The rows of a group lie close to one hidden flat surface of 13 dimensions, which passes through zero. Surfaces can cross.
In the rows, 128 means zero.
Known rows, each followed by its group:
[183 177  63 162  95 149 190 143 158 109 153 170 136 144 154 144 118 178
 134 113  94 163 146]
C
[126 100  85 135 184  92 182 150 147 168 129 172  92 118 168 185 105 154
 119 158 134 136 130]
A
[ 94 127 132 124  82 120 171 144 107 165 156 157  99 116 153 127  97 191
 143 144 155 111 127]
H
[ 99 163 115 162 124  68 167 128 137 114 133 152  80 131 144 145 126 140
 120 177 115 107 155]
A
[123 111 131 135  91 118 107  93 111 146 106 104 135 123 110  81  78 120
 166 113  88 115 153]
A
[141  79 119 124 124 138  72 117 190 161 168 118 110 165 123  70  94 104
 116  93 143 153 102]
Q
[129 132 128 121 119 103 136 147 113  86 198 111  74 137 117 155 126 127
  89 106 127 128 151]
B
[131  80 136 126 155  91 111 121 151 124  82 118  83 161  89 117 100 100
 139 138 120 124 154]
A
[129 201 120 155 118  86 128 159 177 125  75 159 112 114 105 100 122 123
 136 116 182  96 149]
B
[143 123  96 159 118 142 118  77 140 153  92 119 181 100 139  78 164  77
 158 118 130  90 180]
C
[ 96 105 130 134 202 141 145 156 180 145 102 179 153 156 138 117 131  93
 134 129 170 156  89]
H
[103 128  88 126 119 108 136 126 135 180  73 134 201 127  82 140 124  91
 152 178  68 151 134]
H
[115 123 161 153 129  99 130  88 187 141 111 171  64 141 103 133  65 140
 111 185 151 106  98]
N
[106 114 118 110 163 120 157 206 123 147  73 141 129 123 146 105 109 138
 169  89 154 141 134]
N
[158 118  91 141 116  96 111 108 154 135 147 118 126 135 123 151 142 110
 105 110  97 138 135]
N
[105 115 114 133 139 109 130 145 160 159 194 164 128 143 153 124 130 125
 104  98 167 150  87]
B
[144 145 117 106  54 153 168 178 123 121 145 144 144 110  47 190  81 133
 105  91 132 133 145]
H
[158 148 106 136 152 146 134 173 168 112 131 136 127 132  88  90  65 101
 130  67 157 132 167]
B
[130 144 160 102 213 126 125 136 123 134 113 159 138 152  73 111  63 148
 146 167 145 143 117]
C
[103 103 147 104  88  99 102 124 108 135 122  94 110 121  79 147 127 106
 114 141 116 109 137]
H
[153 191 109 127 124 160 157 177 103  90 184 130 136 126 127  72  83 151
 148  54 142 132 184]
B
[ 81 132 152 123 100 100 150 163  86  71 153  86  58 131 127 122  99 119
 122 117 106 111 171]
B
[137 112 136 111 146 132 117 103 108 145 136 112 108 106  95  80 103 122
 142 141 168  69 203]
H
[146 102 161 160  83 156 140  56 151  96 117 120  60 106 137 169 129 126
  84 193 134  70 143]
C
[127 127 150 137 166 127 113 118 171 134  54 151 176 130  48 150  75  61
 126 133 120 145  98]
Q
[138  88 155 117 163  89  58  98 134 150 153  92  45 117 184  96 115 149
 113 103 168  98 104]
C
[115 167 147 137 128 152 140 152 138 117 161 160 131 169 146  56  92 169
 163 109 150 157 106]
A
[149 176 137 110  97 118 121 161 116  89 171 130 119 137  83 167 144 150
  96 104 133 143 121]
H
[ 92 204 153 161 137  99 172 111 104 121 106 180 131 130 144 124  81 181
 169 182 105 128 106]
Q
[103 130 120 129  66 151 171 123  80 138 188 137 155 101 155 135 155 146
 129 114 137 108 150]
N
[114  76 142 128  64 101  97 110 110 114 149  77  72 116 141 105 179  96
 115  74 164  71 178]
C
[131 158 107 126 110  93  80 150 123  96 183  73 128 143 143 126 147 108
  99  80  67 172 102]
A
[140 162  79 128 121 112 164 199 156 120 167 162 135 163 111 152 101 149
 117  91 103 193 116]
Q
[ 95 180 139 167  86 144 143 150 194 136 128 168 132  95 133 121  89 103
 103 117 181 108  92]
N
[135  66 128 128  93  99  90 116 162 164  98 117  87 151 135 130 100 142
 132  95 110 146  87]
A
[124  96 142 105 167 152 125 164 146  98 142 110 114 150  93 151 109  83
  92 123 129 157 120]
H
[138 149  90 135 205 140 147 151 145 131 104 148 187 121 133 124 176  83
 132 143 142 135 150]
C
[207 102 122 104 147 131  90  77 119 160 113 130 135 113 103 143 172 159
 129 125 174  92 154]
N
[124 161 165 122  87 158 114 104 133 129 145 147 165 120  42  94 101 102
 125 131 179  91 149]
Q
[134 166  86 179  84  86 106 101 196 137 103 133 144 106 142 164 181  75
  84 150 105 127 100]
A
[111 166 120 148 157  87 110 125 123 125 107 116 121 120 170  74 153 122
 154 140 125 112 146]
N
[117 101 144 116 103  79  77  81  88 135 111  78 124 125 107 114 160 106
 140 134 100  97 151]
N
[ 80 164 104 164 138 139 172 151 166 126 160 170 159 141 167 125 118 109
 118 149 112 168  84]
B
[129 129 112 143 190 100 126 117 180 167  95 174 139 138 134 122 154 117
 131 164 168 126 119]
A
[201 115 103  98 126 148  73  98 136 170 176  93 114 107 119 101 111 162
 110 132 141 109 154]
H
[138 170 110 131 191 102 134 178 168  75 147 142 118 172  92 143 155  89
  96 131 131 164 138]
A
[127 161 107 168  85 134 148 123 172 102 163 137 116 120 141 186 129 106
  68 149  98 143  96]
N
[ 84  98 152 141  95 131 164 162 132  88 154 113  62 117 118 140  71  86
  96  80 153 100 154]
H
[197  57 149  88 133 197  92 111 124 128 104  96 120 144 117 135  94 165
 135  91 115 154  98]
A
[101 146 144 129  96 148 130 136 126 117 161 126 134 100 172 176 230 116
  75 156 166 111  86]
Q
[ 88 143 171 104  80 160 130 147 107 136 154 150 170 130  91 106 149 131
 132 103 189 120 103]
C
[146 184  95 143 114  70 172 127 113 115 170 163 106 137 111 168 150 175
 120 158 117 120 172]
N
[127 152 132 153  87 129 106  79 152 146 129 151 154 118 148 111 192 131
 121 149 161 101 103]
C
[111 167 147 121  95 138  88  98  89 118 160  89 176 108 110 115 145 111
 119 137  97 126 113]
A
[133  62 148 113 163 167 133 110 111 133 133 113  80 142 183  97 105 172
 150 142 129 124 130]
Q
[187 136  79 150 162 149 168 149 152  99 162 132  78 107 189 149 120 153
 102  95 141 121 174]
C
[134 110 151 130 152 120 100  73 123 141 105 121 115 159 127  79  83 152
 166 165  91 132 123]
N
[115 125  97 133 152  48 131 126  95 108  97  97 104 161 146 136 180 122
 151 168  46 143 168]
C
[141 158 146 109  97 157 112 108  72 128 192  99 153 101 110 115  88 155
 127 105 117 119 131]
A
[112 165 129 134  95 102 121 121 144 148 156 156 148 134  81 141  76 138
 117 138 116 147  94]
A
[122 132 140 113 192 102 161 150 128 114 161 170  98 167  63 126  94 134
 126 143 176 124 173]
B
[ 59 135 131 147 112 105 158 119 133 155  93 158 157 128  90 103  96  88
 158 171 120 111 148]
Q
[151 165 113 137  97 164 136 155 140 133 108 131 162  87 134 106 105 132
 142  77 148 117 138]
N
[ 86 161 142 129 107 115 100 135 103 125 159 106 156 138 158  78 147 125
 144 107 106 151  92]
Q
[118 141 160 147 117  92  98  96 170 155  97 180 134 124 105 148 171 123
 114 141 203  99  75]
H
[178 106 164 116 149 212 120  74 106  96 169 108 117 122 109 106  78 145
 123 127 145 102 159]
B
[142 124 130 143  80 173 168 105 160 128 109 154 126 112  96 182  78 128
 106 170 112 124 120]
Q
[178 175 101 157 103 201 184 117 141 112  86 154 192  72 114 200 117 122
 114 141 110 121 139]
Q
[122 131 138 142 161 120 114 105 118 105 174 107  89 117 186  88 163 117
 114 128 156  91 158]
B
[148  89  95 114 161  98  96 154 167 133 142 112 127 146  76 131 115  58
 105  62 135 147 146]
B
[171 152 102 143 137 150 142 109 134 143 121 153 149 111 145 113 140 150
 143 128 153 107 159]
C
[173 162 127 112 140 158 107 114 107  90 140 102 176 148  86 145 143 130
 125 139  72 168 124]
B
[135 119 145 100 104 125 107 165 138 128 154 129 117 157  82 123  80 144
 121  75 139 157  98]
N
[119 194 124 139  84 100 151 140 110 112  72 133 156 107  63 123 116 114
 157 140 114  99 183]
B
[184  79 156  98 142 177 109 100 122 154  90 111 111 102  99 155  35 166
 133 124 123 124 110]
C
[153 173 143 119 106 170 108 187 113  63  60  64 107 114 171  94 135 150
 147  90 102 144 123]
B
[ 89 173 179 122 183 134 122 192 121  60 159 107  73 142 158  72 124 117
 112 115 180 126 123]
N
[105 166 135 167  86  93 106 106 154 121 165 127  93 114 169 105 114 127
 107 116 133 107 103]
Q
[131  79 166  93  76 165 135 144 115 154 112 142 132 114  49 144  61 136
 135  73 183 106 137]
H
[192 154 132 124 148 109 113  96  95 122 110 131 111 114 153 151 159 203
 141 138 128 107 133]
Q
[164 123 175  88 123 132 127 149  98 102  79 122  63 126  91 153 127 188
 136 136 175  91 154]
B
[100 168 140 128 106  49 102 113 106 133 166 123 104 115 113 129 159 123
 110 144 147  92 139]
A
[ 85 162 128  85 155 118 116 138  78 151 157 113 173 140  86  93 163 123
 139 214 112 132 147]
H
[124 139 111 148 202 131 140 129 158 116 128 140 128 146 169 102 145 108
 131 162 119 142 125]
N
[ 93 125 126 156 108 139 193 133 158 117 140 190 116 191 148 117 137 156
 142 167 126 156 113]
C
[159  75 148 136 127 159  73  51 170 156  84 123 146 156 115 104 137 109
 136 154 116 132  92]
C
[ 96 181 124 151 103  99 119 141 162 140 124 160 184 123  71 114 140  69
 121 102 164 123 119]
H
[ 84  76 104 127 126  89 154 167 127 137 103 110 101 121 139 168 132  84
 119 125 103 132 145]
H
[162 119 117 114 153 122 110 133 111 109 146  99 107 119 149 127 172 133
 117 100 149 113 160]
Q
[114 136 110 110 148  64 134 182 128 138 120 149 132 135  93 156 160 111
 125  99 162 134 140]
Q

New rows, each followed by its group:
[123  83  98 104 132 139 194 144  77 134 145 143 156 149  67 146  89 129
 163 114  93 143 202]
N
[122 147  91 156 127 112 136 135 151 164 107 155 167 110 179 129 131 130
 144 110 114 149  93]
Q
[116 126 106 147 133  99 112 151 156 126 108 127 153 155 104  91  86  80
 153  52 101 164 129]
H
[ 92 145 121 139  37 152 153 142 119 160 164 136 144 101 167 134 109 156
 124 117 119 131  93]
H
[ 97 122 151 102 100  89 108 186  98 104  49  72  92 123 127 141 106 129
 144 110  77 146 106]
N
[127 165 119 124  57 107 125 171 113 112 117 104 129 117 118 150 109 148
 132  87  83 151 113]
N
[122  98 138 142 152 161 146 165 184  90 132 135  77 169 130 100  69  99
 117  95 141 149 125]
A
[145 174 155 146 127 154 135 114 177  90  81 172 146 153  68 150 173 114
 107 191 160 120 112]
A
[ 83 137 147 129 133 134 148 131  97 107 156 124 133 116 141 129 181 102
 114 155 153 104 143]
N
[109 100 103 137 145 136 113 139 133 137 138  91 132 100 225 138 211  90
 103 126 119 131 105]
H
[ 84  92 153  95  99 137 129 161 139 150 167 147 124 165  76 108 110 120
 119 125 169 143 111]
Q
[130 105 177  89 161 150 121 160 123 123  94 135 104 122  93 129 146 127
 123 118 221  95 133]
B
[ 88 107 117 119 152 139 153 134 114 175 111 142 162 113 145  98 130 118
 156 171 137 116 146]
H
[128 122 107 158 112  35 156 114 117 134 105 138  43 123 174 136 118 177
 153 118 119  94 173]
H
[154 137  81 158 123  97 149 111 137 127  88 112 116  87 124 158 117  97
 123 140  93  91 196]
C
[123 179 141 133 101 118 169 138 104  71 194 142  87 153  93 146  91 164
 109 150 107 131 153]
N
[ 97 123 162 122 126 148 164 122  79 123 118 121 105 103 126 116  51 152
 155 156 114  99 156]
C
[ 68 145 156 140 108 105 127 140 124 111 101 135 162 132  78 121 139  62
 134 109 143 119 124]
H
[147 182 100 151 101 124 160 146 102 118 120 117  98  78 218 118 145 185
 146 113 128  94 166]
N
[125 145  62 147 108  89 152 136 143 154 134 157 188 148 118 162 148 117
 130 133  64 178 117]
N
[101 117 147 156 136 139 128  94 185 141 151 144  81 132 151 109  68 119
 102 189 135 114  99]
H
[116 114 121 115 131 109 170 153 138 148 144 161  78 132 106 158  90 155
 115 165 152 114 151]
H
[110  72 153 108 112 145 118  98 109 146 108 116 150 164  74 110  53 122
 164 132  77 155 119]
N
[113 122 119 116 135  43 146 156 109 144  86 136  84 142 106 133 108 158
 159 130 119 122 167]
N
[ 97 145 139 145 148  27  87 109 125 124 115 110  97 138 108  84 131  93
 142 131 126  97 163]
Q
[129  64 174 109 137 110  70  82 113 157  87 106 105 125 120 105 146 119
 147 110 172  86 123]
H
[ 87  84 136 136  83 121 128 132 148 129 109 116 123 142 111 155 129  79
 109 131  98 147  99]
C
[125 161 133 104 143 113 155 137  92 156 163 170 111 130 147 123 162 216
 143 188 178 107 141]
H
[107  89 152 106 149 193 154 128  96 106 113 106 143 109 144 159 192  95
 112 179 139 107 142]
Q
[134  90 102 130 191 174 143 134 148 135 149 110 106 131 196 102 104 122
 124 156 105 145 138]
H
[157 179 140 155 110 195  93 104 163  97 171 119 163 131 123  57  95 106
 117  90 136 138 110]
A
[ 93  57 167 101 113  97 112 103 117 181 111 134  87 117 114 120 155 129
 132 149 209  66 140]
Q
[120 144 148 145  76 167 140 118 164 104 170 166 149 205  82  75  83 138
 142 118 113 176  98]
C
[143  42 109 125 100 131 107  85 137 164 193 118 101 163 176 153 120 159
 109 113  82 170  73]
N
[140 172 114 125 161 125 148 128  79  95 192 101 128 103 125 141 113 131
 113 138 103 117 175]
A
[108 113 113 117  83  38 125 135 119 136 113 120  86 160  73 163 119 136
 132 155  74 138 149]
Q
[122 134 142 162  81 133 146 140 130  75  99 123 134 113 122 154 125  85
 124  41 128 118 130]
H
[124 110 165 118  89 164 124  76  96 151  75 118 163  90  77 125  97 116
 150 156 130  84 148]
C
[ 97  85 104  99 158 126 145 143  96 204 100 146 200 120 134 122 103 134
 181 125 108 156 116]
A
[160 129 188 107 205 162 113  94  91  92  97 144 143 173 131 117 168 185
 163 162 146 144 100]
H
[117  97 133 114 157 148 150 121  91 150  61 111 155  81 129 153 117 109
 152 162 112 105 150]
C
[116 146 146 159 133 121 150  93 126 124  96 141 114  76 117 118 100 100
 135 137 176  51 186]
Q
[152 119 118 115 177 136  79 154 163 134  93 114 167 124 123 124 180  76
 115  88 162 143 104]
N
[120  92 178 111 145 121  78 100 139 138  89 114  98 150 124 119 118 135
 129 163 129 135  69]
N
[113 150 134 164  89 130 114  83 166 154 148 139 121 104 131  83  79 112
 121 139 147  90 128]
H
[184  81 121  92 151 177  91 150 155 133 165 111 125 171 118 100  87 144
 123  64 131 183 102]
Q
[116 121 176 132 158  97 132 101 108 135  80 173 109 138 126 114 157 161
 168 136 202  82 132]
H
[208 131  71 135 132 147 112  95 141 149 115 127 191 107 107 143 160 114
 127 107 115 125 165]
N
[102  62 114  87 160 138 151 142  78 169 168 140 190 142 116 159 166 112
 135 114 130 155 131]
B
[129 140 125 126 145 114 142 123  99  87 134 128 120 199 147 125 181 175
 153 180  63 174 124]
C
[118 142 140  94 145 150 156 166  65 106 200 117 118 134 127 109  72 170
 140  97 123 148 147]
A
[122 163  87 190  77  97 119 105 183 144 125 136 128 113 182 115 135 112
 119 124  99 127 106]
A
[113 114 143 108 183 113 111 156 160 118 144 135 105 157  99 152 152  94
  87 155 157 146 105]
H
[ 84 116 177  71 148  92 110 147 127 166 147 166 114 155  38 148 148 138
 105 205 205 115 104]
H
[106 124 142 154 127 124 164 135 170 125 117 177  77 167 126  66  52 152
 163 124 161 120 144]
A
[175 178 110 106 157  97 112 169  93  90 106  99 126 142 113 128 157 160
 145 109  98 151 163]
N
[ 97 169 168 172 128 127 154 100 146  83 111 160 123 171  81  91  34 119
 154 157  91 143 121]
H
[164 141 122 131 107 179 187 141 113  90 118 144 124 123 130 196 101 179
 122 146  89 150 126]
H
[ 98 108 136 181 174 127 154 121 180  78 107 129  87 123 176 153 144  51
  91 139 132 115 122]
H
[118 138 148 119  87 146 157 165 108 113  57 123 105 101 159 166 145 171
 140 154 124 120 114]
B
[ 99  94 122 104 100  83  87 138 114 176 146  98 114 109 156 120 179 119
 119 109 152 110 116]
H
[147 100 123 131 175 175 164 139 143  99 104 128 120 108 122 160 134  84
 107 130 158 105 167]
H
[142 153 149 119 168 107 118 142  99  71 132 125 117 167 128 127 168 153
 137 107 126 149 121]
H
[161 184 108 144 123 124 119 111 158 145  94 157 180 123 116 147 153 146
 127 159 117 145  96]
N
[ 63 148 142 173  88  96 158 126 143 134  83 136  85  76 179 136 135 109
 119 170 149  69 125]
N
[119 116 129 119 129  95 123 162 151 176  59 152 114 117 122  94 116 137
 163  94 193 102 137]
B
[118 101 133 125 116 164 203 191 152  83 115 157  81 139 103 190  97 124
 100 122 151 135 143]
A
[ 84 122 128 121 165 157 164 177 106 114 175 122 138 117 169 141 134 106
 106 130 129 148 113]
A
[118 137 124 145 115 177 171 150 136 142 115 175 174  84 163 134 158 124
 134  80 208 102 122]
H
[124 100 119  74 125 124 175 172  69 117 163 144 162 151  44 206 179 124
 112 119 139 141 170]
N
[ 60 119 144 151 136 154 125  93 156 173 111 147 174 115 157  86 127  86
 139 191 140 120  83]
H
[ 99 174 130  97 144 128 126 173  97  88 161 104 172 124  73 161 213  71
  84 183 127 133 145]
H
[162 176 157 153  85 148 121 120 121  41 127 112 133 137 104 156 123 122
 111  61  99 143 112]
H
[142 180 105 162  81 124 133 139 152  92 158 115  98 128 173 139 110 154
 106 120  73 156 105]
B
[119  71 161 125  45 146 101 108 131 135 146 104  88 144 133 118  80 145
 126  88 115 139  89]
C
[ 87 130 105 171  82  91 131  96 174 193 121 164 150  99 153 119 122 102
 127 135 145 103 104]
B
[160 116 112 129 132 105 148 107 121 126  77 139 119 127  86 173 144 135
 135 168 112 108 178]
C
[119  56 122 125 130 101 104  84 151 175 134 134 125 131 130 170 185  94
  98 153 148 114 108]
N
[125 120 107 101 147 108 102 158 117 151 174 105 119 141 169 104 163 145
 128 114 125 156 113]
H
[103 130  83 145  38  54 146 108 115 166 183 148 133 147 134 174 143 161
 121 132  62 154 111]
N
[124 163  91 124 146  44 124 164 144 136 148 159 145 149  84 146 187 107
 114 116 155 136 147]
N
[ 86 138 137 118 139 123 125 167 115 124  36 108 169 111 108 118 136  80
 156 134 109 133 128]
N
